All groups share one centre, and each spreads out both ways along 12 directions, with some noise.
Some rows, each with its group after it:
[ 1.13  0.86 -0.16 -0.40  0.64  1.91  0.28 -0.94 -0.42  0.67 -2.07  1.27
 -1.56 -1.22 -1.34  1.39 -1.48] | T
[ 1.26  0.16  0.26  0.82 -0.87  0.27  0.96 -0.24 -0.49 -2.17 -1.80 -0.45
 -0.54  2.61  0.11  0.08 -1.30] | T
[ 0.06  0.20  0.17 -1.36  0.68  0.98 -0.35 -1.36  0.22 -1.80  1.72 -1.70
 -2.11  0.11  0.07  2.19  1.88] | T
[-1.20 -0.70  0.80 -1.37  0.18  2.00 -0.81 -0.58  1.64 -0.78 -2.87 -1.54
 -1.49 -3.35  4.47 -1.79 -2.21] | V
[ 0.59  0.20  0.22  0.03 -1.81 -0.48  1.92  0.28  0.13 -0.20 -1.15  1.03
  0.11 -2.24  0.83 -2.23 -0.92] | T
[ 0.09  0.32  1.81 -0.05  0.38 -0.82  1.67  0.16  0.77 -2.35 -0.19 -0.73
 -2.28  1.71 -2.78 -2.78 -0.88] | T
[-0.60  0.43  0.72  0.10 -0.68 -0.68  1.23 -0.41  0.11  0.41 -0.51 -1.24
 -0.42  0.01 -0.05 -0.11  0.34] | A
[ 0.07  0.96  3.22 -2.00  3.79 -0.47  0.99 -0.12  1.53  0.30 -1.13 -1.20
 -3.48 -1.03 -1.12 -2.22 -0.73] | T
[-1.80 -1.11 -1.29 -0.17 -1.55  1.09  0.35 -0.82 -0.88 -2.14 -0.66 -1.93
 -0.51 -1.93  0.45 -0.92  2.30] | T
[-0.52  1.20  3.50 -2.47  0.01  1.26  1.40  2.33 -0.67  3.41  0.19  1.55
 -0.53 -2.71  1.33 -1.76 -0.51] | V
[ 0.11  0.53  0.15  1.77 -3.85  0.29 -0.21 -2.78  0.18 -0.39 -1.08 -1.27
 -0.35  0.37  0.00 -0.90 -0.02] | Z
[-0.25 -1.21 -0.33  0.90 -2.49  0.73  0.91 -0.37 -4.65  1.46 -0.93 -1.10
  1.08  0.32  2.14  2.32  2.10] | Z
[ 2.10  0.48  0.38  2.24  0.44 -0.54 -0.67 -1.32 -1.78 -1.88 -3.77 -3.13
 -0.61  1.51 -0.14 -1.00  1.23] | A
[-0.12 -1.00  0.97  0.60  0.21  1.06  0.89  0.74 -2.40 -1.81 -1.35 -1.82
 -1.22  0.44  4.81 -0.78 -0.84] | Z
[ 1.75  1.05  2.02  0.08  1.49  1.40  0.58  0.68 -1.42  0.15  1.08 -1.34
 -2.05  2.76  0.34  2.89 -1.54] | Z
[-0.06 -0.32  0.48  0.39  0.85 -0.89 -1.24  0.02 -1.17  1.16 -1.93  0.01
  0.27 -1.81  0.27 -0.28  0.04] | A
[-0.01  0.80  0.88 -0.72  0.11  3.43  1.50 -0.39 -0.21 -2.44  1.77  0.79
 -0.76  2.30 -1.56 -2.42  2.51] | A
[ 0.68 -1.26  1.26 -0.81 -1.86 -1.85 -0.30 -0.28  0.05  0.04  0.08  2.35
  1.19  0.69  1.35 -0.54 -1.48] | A
[ 1.58  2.35  3.79 -1.10 -2.04 -1.63 -0.53 -0.85  0.59  0.59  3.22 -1.85
 -3.06 -2.34  0.18 -0.15  0.99] | A
[ 1.04  0.34  1.99  0.89  0.70  0.51 -1.38  0.72 -1.12  0.64  1.27 -0.16
  2.29  2.28  1.75 -0.35  0.01] | T
[ 0.12  0.19 -1.14  1.20 -2.34 -1.50  2.98 -0.57  0.22 -1.80 -2.00 -0.77
  0.91 -1.57  1.28 -1.61  0.85] | T
[-1.43  1.38  0.98  2.38 -1.42  0.82  1.34  3.45 -2.08  0.78 -0.55 -1.06
 -0.87 -0.12 -1.06 -2.75 -0.98] | A
[-0.75 -0.45  0.56 -0.46  1.60  2.05  0.41  1.03 -0.34 -0.86 -3.75 -0.42
  0.16  0.78  1.95 -0.22 -1.05] | Z
[-2.49 -0.49  1.01  0.80 -0.96  1.03 -0.06 -0.50 -0.01 -0.34 -2.47  1.04
 -0.04 -1.22 -1.01 -2.19 -2.19] | A
[-0.29  0.50  2.62 -0.17  1.21 -0.90 -0.44 -0.76  0.03 -2.98 -0.89 -0.87
 -2.93  1.64 -0.32 -3.66  1.53] | V
[-1.09  1.74  1.10 -1.62 -1.10  2.03  3.68  2.15  1.65  0.34  2.71  0.73
  0.47  2.46 -0.46  1.09 -0.21] | V
[-2.81 -0.78 -0.39 -2.93 -0.93  0.15 -0.59  0.80  2.33  2.13  0.58  0.15
  0.00 -1.02  2.73  2.11 -0.11] | V
[-2.69 -0.57  0.55  2.50 -1.96  1.05  0.40  2.78 -1.56 -1.33 -0.64  1.75
  0.34  1.73  0.06 -4.14 -2.76] | A
[ 2.41  2.48  1.87 -1.68 -0.83  1.58  0.23 -1.02  2.93 -1.75  1.66  0.29
  0.73  1.99  3.66  1.85  0.56] | V
[-0.63 -0.22 -0.03 -0.55 -3.06 -1.77 -0.12  0.87  1.18  0.35 -0.04  0.75
 -0.37  0.96  1.05 -0.95 -0.36] | V
[ 2.37  1.48  1.35 -0.88  1.16  1.17 -0.74 -0.43 -1.10 -0.30  1.18 -3.33
 -1.99  1.23  2.01  2.59  2.88] | A
[-1.22  0.15 -0.25 -1.23 -1.09  1.11  1.21 -1.43  0.75 -0.68  0.94  1.15
 -1.43 -1.79 -2.29  0.03  0.56] | T
[-3.01 -1.24  1.40 -2.64  0.05  0.47  2.43  0.66 -0.14  0.72 -1.88 -0.63
 -1.45  3.87 -2.40  1.63  0.53] | T
[-0.03  0.43  2.44 -2.33 -3.49  1.85  0.85 -0.81  0.82  1.06  2.54 -0.11
 -1.70 -1.17  0.61  0.13 -0.73] | Z
[-0.07  2.98  0.73  0.43  0.32  3.17 -2.07 -2.35  2.90 -0.56  0.74  0.50
  0.28 -1.81  2.09  1.12 -0.35] | Z
[-1.65 -1.44 -0.14 -2.76  0.63  1.49  0.50 -0.70 -0.05  1.75  1.59 -1.20
  0.18 -1.08 -1.03  1.72  2.46] | Z
[-3.49 -0.33 -0.56 -2.27  2.24  1.82  2.74  1.15  0.77  1.11  1.82 -0.58
 -0.47  0.43 -1.19  2.63  1.00] | Z
[-1.62  2.02 -0.41 -0.01 -3.05 -3.15  0.19 -4.79  5.33  0.00 -2.42  1.53
  0.39  0.52 -3.36 -0.73  1.64] | Z
[-0.68 -2.87 -1.70  0.30  4.48 -0.02 -1.35  1.83 -2.71 -2.07 -3.87 -1.38
 -1.44  1.98  0.11 -1.09  0.32] | A
[-1.92  1.47  2.85 -1.94  1.02  0.13  0.18  2.88  0.44  2.68 -0.02  1.49
 -0.25 -1.97  0.07 -3.36  1.11] | V
[ 1.86 -4.91  0.22 -2.42  2.59 -0.46 -1.57  0.42 -0.43 -0.77 -0.79 -3.86
  0.43 -0.39  2.64 -3.58 -0.01] | Z
[ 2.07  0.62  1.02 -1.38 -2.03  0.75 -1.55 -2.52  0.45  0.49 -0.57  0.09
 -1.53 -3.01  0.60  1.15 -0.15] | V
[-1.23  0.62 -0.42  1.87  1.17  1.56 -0.37 -0.18 -2.64  1.26 -2.68 -2.00
 -0.56 -0.02  1.98  0.95  1.40] | V
[-3.05  0.17  0.23 -1.36  1.82  3.67 -0.17  0.36  0.39 -0.10  1.79  0.21
 -0.63 -0.23  3.22  1.38  0.67] | A
[-0.81  2.51  2.27  1.45 -2.08  0.17  0.84 -0.88 -0.17  0.97 -1.96 -1.13
 -0.22  0.03  1.79 -0.75  0.59] | A
[ 1.87 -0.42  0.17  1.36 -2.82 -1.25 -0.58 -0.82 -0.65 -0.90  0.50  3.55
  1.35  0.52 -0.34 -2.36 -1.34] | T
[-0.50  0.13  2.42 -1.49  1.94  0.19 -0.04 -0.82 -1.35  1.47 -2.21 -0.78
 -2.19 -1.83  1.31 -0.58  1.15] | V
[ 2.52  0.99  0.18 -1.04 -0.93  2.24  1.46  1.72 -0.97 -0.46  1.16 -1.28
 -1.40 -1.62  1.23  1.84 -0.59] | T
[-2.95  0.19  0.01 -1.61  0.57 -0.19  3.82 -1.16  2.69 -1.90 -2.17 -2.69
 -4.12  0.41 -0.82 -0.88  0.13] | V
[-0.07  1.68 -0.33  1.52 -0.78  0.78  1.93  0.17 -0.43  1.88  0.39 -1.03
  1.65 -2.28  0.61 -0.62  1.12] | A
[ 0.11  1.76 -1.15 -0.08 -0.17  0.01  1.39 -0.68  1.20  1.85 -3.86 -1.30
  0.60  0.54  2.55  2.96  1.22] | V
[-0.49  0.14 -0.20 -0.25 -2.37  1.87 -0.52 -2.08 -0.76 -2.14 -0.20 -1.57
  0.19 -2.19  0.49  0.63  3.25] | T
[ 1.91  1.22  0.57  1.95  2.00  0.34 -0.51 -0.67  1.16 -0.79 -2.56 -1.88
 -0.71  1.26  0.16 -0.94 -2.43] | Z
[ 1.21 -0.01  1.78 -2.79  0.45  1.17  0.86  0.64  0.04 -0.03  1.86  1.09
 -1.35 -1.29 -0.86 -1.42  0.62] | A
[ 0.59 -1.93  1.82 -1.59  0.76  2.23 -1.85 -0.32 -1.98  0.78 -0.77  0.07
  0.73 -1.14  4.14  1.50 -1.46] | V
[-1.16 -1.11 -1.56  2.75 -0.14 -0.43  0.68  0.62 -1.95 -1.58  1.31 -0.37
  0.75 -1.60 -4.34 -4.57  0.99] | Z
[ 0.39  1.13  1.17  1.56 -0.74  0.32  1.73  0.61 -0.69 -0.41 -0.37 -0.68
 -2.06 -0.05 -2.42 -2.13 -1.73] | Z
[-2.00 -2.40 -0.34 -1.35  0.06  0.80 -1.96  0.30  1.19 -1.28  1.66  0.26
  1.14 -0.06  0.67 -0.49 -0.73] | V
[ 2.41 -0.79  3.85 -1.60  2.55 -2.96  0.09  4.84 -1.99  4.10  2.33  0.51
  1.30  4.03 -0.41 -0.93 -0.73] | T
[-2.41  0.78 -0.47  1.64 -0.09 -0.73  2.92  0.80 -3.01 -0.02 -0.11  1.51
 -0.06 -0.33 -1.06  0.69  2.23] | Z

New rows. What belongs after each?
[ 0.04  0.05 -1.11  0.15  0.50  0.28  1.91  0.88 -0.07 -0.73  2.22 -2.17
  0.99  3.37  2.54  4.03  0.96] | T
[-0.60  0.66  1.34 -1.97 -1.97  1.48 -1.86  0.18  1.53  0.14 -2.17 -0.69
 -1.96  1.90  3.02  1.97 -0.66] | V
[ 1.62  0.47  2.14 -1.18 -2.07 -0.95  1.22 -1.62 -0.90  2.30  0.72 -1.50
 -2.44  0.63 -1.66  1.54  0.49] | Z
[ 0.23  1.04  3.29  0.06 -2.72 -0.06  1.54  0.65  0.19 -1.00 -1.04  0.55
 -1.74 -0.57 -0.09 -4.93 -1.62] | A
[-0.89  0.32 -0.53  1.88 -0.67  2.35  1.51  0.63 -0.32  0.07 -1.64  0.23
  2.45 -1.43  2.94 -2.71 -1.18] | A
[-4.41  0.04 -2.17 -1.49 -1.24 -0.14  2.17  2.29  3.71  1.07 -0.21 -0.41
  0.47  0.41 -1.21  0.07 -0.16] | V
[ 1.44 -2.65  1.43 -0.94 -0.32 -2.13  0.58 -2.61 -1.92 -0.58  1.94  0.65
 -1.48 -3.38  0.65 -1.91 -0.43] | V
[-1.95 -1.83 -2.55  1.71 -1.89 -2.46  2.80 -1.62 -1.97  1.39  0.81 -3.15
  0.28  0.63 -0.64  0.82  2.87] | Z
[-2.67 -0.47 -1.33 -1.12  0.78  0.02  3.43 -0.33  1.65  0.44 -0.66  1.39
 -2.27 -0.55 -2.46 -0.46 -1.70] | T
[ 0.63 -0.58  1.43 -1.96 -0.24 -1.61  2.36  0.20 -1.05  2.94  0.37 -0.87
 -1.17 -0.67 -1.23  0.27  0.83] | Z
[ 1.01  0.52  0.41  0.26  2.04  0.75  0.06  1.65 -0.88 -0.13  2.11 -2.49
 -0.27 -0.61  0.78  0.13  0.88] | T
[-4.57 -1.40 -2.06  0.75  0.74  1.15  0.34 -3.29  1.18 -1.87 -2.06 -0.08
 -0.64  0.66 -0.52 -0.47  0.44] | T
[ 1.91  2.21  1.17  0.57 -0.26  0.92  3.27  1.75  0.32  1.31 -1.31 -0.96
  2.12  0.45  3.84  1.53 -1.70] | T
[-0.12 -0.06  1.53  1.28  0.69  2.45  0.13  1.39 -0.48 -2.71 -3.07 -3.01
 -1.46 -1.38  3.32 -4.63 -2.31] | T
[ 1.44 -0.66  0.66  0.29  2.46 -1.15  0.46  0.82 -0.39 -0.39 -3.61 -0.93
  0.16  1.49  2.03 -1.17 -1.41] | Z
[-0.13 -0.60  1.99 -1.50  2.98 -0.62 -1.35 -0.85  1.13 -1.31  2.22  0.29
 -3.60  1.60 -1.29 -1.39 -0.88] | T
[-1.03 -0.53  0.21 -0.31 -0.36  1.22 -1.35  0.26 -1.22  1.00  3.07 -1.04
  2.93 -0.26  3.19  1.23  2.93] | T
[-2.35 -0.42 -0.61 -0.20  2.78  1.51  1.37 -0.38  1.16 -0.75 -1.17 -1.54
 -2.07  0.97  0.71  0.21 -1.33] | T
[ 0.49  0.55  0.88  0.83 -0.34 -0.24 -0.31 -3.25  1.01 -2.67 -0.55 -1.53
 -0.94 -1.08 -0.35 -2.55  1.32] | A
[ 0.47 -1.81  1.98 -2.68 -1.34 -0.58 -0.48  0.51  1.23 -0.84  1.62  2.19
 -0.36 -0.52  4.41 -0.58 -3.20] | A
[ 1.47  0.46  2.20 -1.79 -0.38 -2.40  2.25  2.04 -0.21  1.84  1.19 -0.54
  0.88 -0.74  1.06 -0.88  1.46] | T
[ 1.16 -3.87  0.60 -2.33 -0.26 -0.41 -1.88 -1.65 -0.45 -1.50 -0.97 -2.82
 -0.27  0.64  1.47 -2.30  1.28] | Z
[-2.54 -0.89  0.91 -1.36  1.21 -0.32 -0.30  0.87  1.00 -0.09 -1.57 -0.44
 -0.98 -1.89  0.97 -3.36 -0.05] | V
[-2.70  1.63  2.27  1.48  0.05  2.96 -0.79 -2.97  2.07 -1.87  0.36 -1.07
  2.11 -0.73  3.79 -1.88  0.45] | T
[-2.15 -0.75  0.76 -1.00  0.66  1.62 -1.55 -1.52  0.64 -1.44  1.41 -0.12
 -1.75 -1.20  0.82 -1.87  0.23] | T
[ 0.71  0.89  1.29 -0.77 -0.30  1.70  0.83 -0.55 -0.20  1.08 -0.77  1.53
  0.83 -2.67 -0.92 -2.21  0.46] | A
[ 1.88 -0.86 -2.31  1.49 -2.36  0.63  1.01  0.77 -1.56 -2.30 -1.26 -0.28
  0.16  0.77  2.52  0.61 -1.51] | T
[-1.20  0.74  0.15  0.69  0.09  0.91  1.01  1.11 -0.33  2.20  2.62  0.11
  3.08 -1.20  0.13 -0.12  1.33] | T
[-2.07 -0.62  0.14 -0.44  1.36  0.51  1.17  0.82 -1.16 -1.46 -2.39  0.88
 -0.06  0.07 -0.88 -1.25  1.00] | Z
[-0.32  0.48  2.40 -2.45  1.11  1.18  0.19 -0.13 -0.15 -0.51 -1.09  0.95
 -1.51  1.54  0.31  1.94  0.54] | Z
[ 0.70 -1.09 -0.54  2.72 -0.48 -1.54 -3.47 -0.86 -1.82 -1.10 -0.42 -1.01
  1.12  0.75  0.79  1.25 -0.65] | A
[ 2.33  1.39  0.15 -0.33 -2.33 -0.01  1.15 -1.05  1.74 -0.61  2.48  1.17
  1.36  0.14  1.17  0.80  0.19] | V
[-1.96 -0.71 -0.33 -2.37  0.61 -2.67  2.89 -0.28 -0.56  1.43 -2.15 -3.18
  0.42 -0.96 -1.07  1.53  5.54] | T
[-0.13 -1.63 -1.79  0.39  0.52 -1.36 -0.20  0.20 -0.67  0.68  1.89  0.74
  1.98 -1.08 -1.80  0.44  0.26] | A
[-1.14 -0.48 -2.09 -0.50  1.82  1.35  1.08 -0.29 -0.47 -0.08 -1.25 -1.96
 -1.31 -0.63  0.55  2.54  1.04] | T
[ 1.14 -0.54  2.12 -1.20 -0.49  1.27  0.00  0.19 -1.08 -0.22 -0.23  0.56
  0.27  1.28  1.59  0.58 -1.13] | V
[ 0.36  1.27  2.86  0.54  1.88  0.18 -0.54 -1.75  0.66 -0.71 -2.07 -1.07
 -0.17  1.10 -0.18 -1.39  0.26] | T
[-1.91 -1.69 -1.55  0.21  2.90  1.35 -1.29 -0.23 -1.40 -1.40 -0.52 -2.25
 -2.97 -2.61 -3.33 -2.56  1.38] | T
[-1.04 -0.84 -0.86 -0.24 -0.33 -0.68 -0.77 -1.51 -0.39 -0.18  1.83  0.78
  0.71 -0.65 -1.01 -0.04  2.45] | T
[-1.05 -0.20 -1.00 -1.70  3.10  0.25  0.07  0.62 -0.30  1.90  2.42  0.60
  0.88 -0.81  2.66  1.89  3.02] | A
[ 1.56  1.05  1.09 -2.44  0.77 -0.96  0.79 -2.47  0.91  1.38 -0.15  1.71
 -0.92  2.08 -0.93  5.04  1.15] | T
[-1.10  0.47  0.48  0.24  2.55  0.77 -0.14 -0.41 -1.40 -2.53 -2.32  0.28
 -1.14  2.99 -1.50  1.77  1.38] | Z
[ 1.06  1.69  0.51  0.59  2.01  0.42  0.45  1.25  0.78  0.95  1.31  1.21
  1.20 -0.33 -0.24  0.02 -1.27] | Z
[ 0.61  0.02 -1.28 -0.17 -2.09 -1.09  1.21 -0.42 -0.99  1.47  0.10  1.86
  1.75 -2.71 -0.91 -0.05  1.60] | T
[-3.92 -1.37 -0.65 -1.10 -0.11 -0.71  0.94 -0.50  1.18 -3.15 -1.02  1.41
  0.49  0.04  2.01 -2.05  2.10] | Z
[ 0.27 -0.15  1.36  0.70 -1.45 -0.42  0.72  0.02  0.36 -0.76  0.73  2.91
  0.16  2.68 -1.57 -2.13 -2.58] | T
[-3.81  2.34  1.78 -2.37  0.00 -1.27  2.00 -1.02  1.15 -0.36 -2.24  4.97
 -0.82 -2.48 -1.23 -0.33  3.41] | Z
[ 2.78  1.33  0.56  0.39 -1.74  0.04  1.44 -0.10 -0.47 -1.60 -0.78 -0.23
 -0.32 -0.38  0.26  0.20 -0.22] | T
[-1.11 -1.80 -0.07  0.17  0.02 -0.98 -0.33 -1.72 -0.75 -2.20 -1.29 -1.24
 -2.41  0.33 -1.50 -1.66  0.19] | V
[-1.04 -2.51 -0.41 -2.36 -0.58 -2.02  0.65  0.30 -0.44  1.42 -0.80  3.27
 -2.03 -0.85 -2.08 -1.91 -0.82] | T
[ 2.96 -1.83  0.08 -1.55  1.05 -1.27 -0.45 -2.01 -0.82  0.07 -2.60  1.85
  1.60 -0.15 -2.87 -0.26  0.99] | A
[ 0.30  0.80  1.02 -1.13  0.48 -2.22  3.60  1.47  0.00  0.77 -0.29 -2.42
  0.49  1.04 -0.56  0.71  2.11] | T
[-2.68  0.61  0.27  1.47 -0.95 -0.51  1.08 -2.23  1.44 -1.30  0.18 -0.97
  2.91 -0.68  1.77 -2.02  2.50] | T
[-1.05 -1.28  0.76 -1.89  1.82  0.56  2.41  1.66 -0.40  1.29 -2.16 -1.40
 -0.78 -2.04  0.51 -2.12 -0.52] | Z
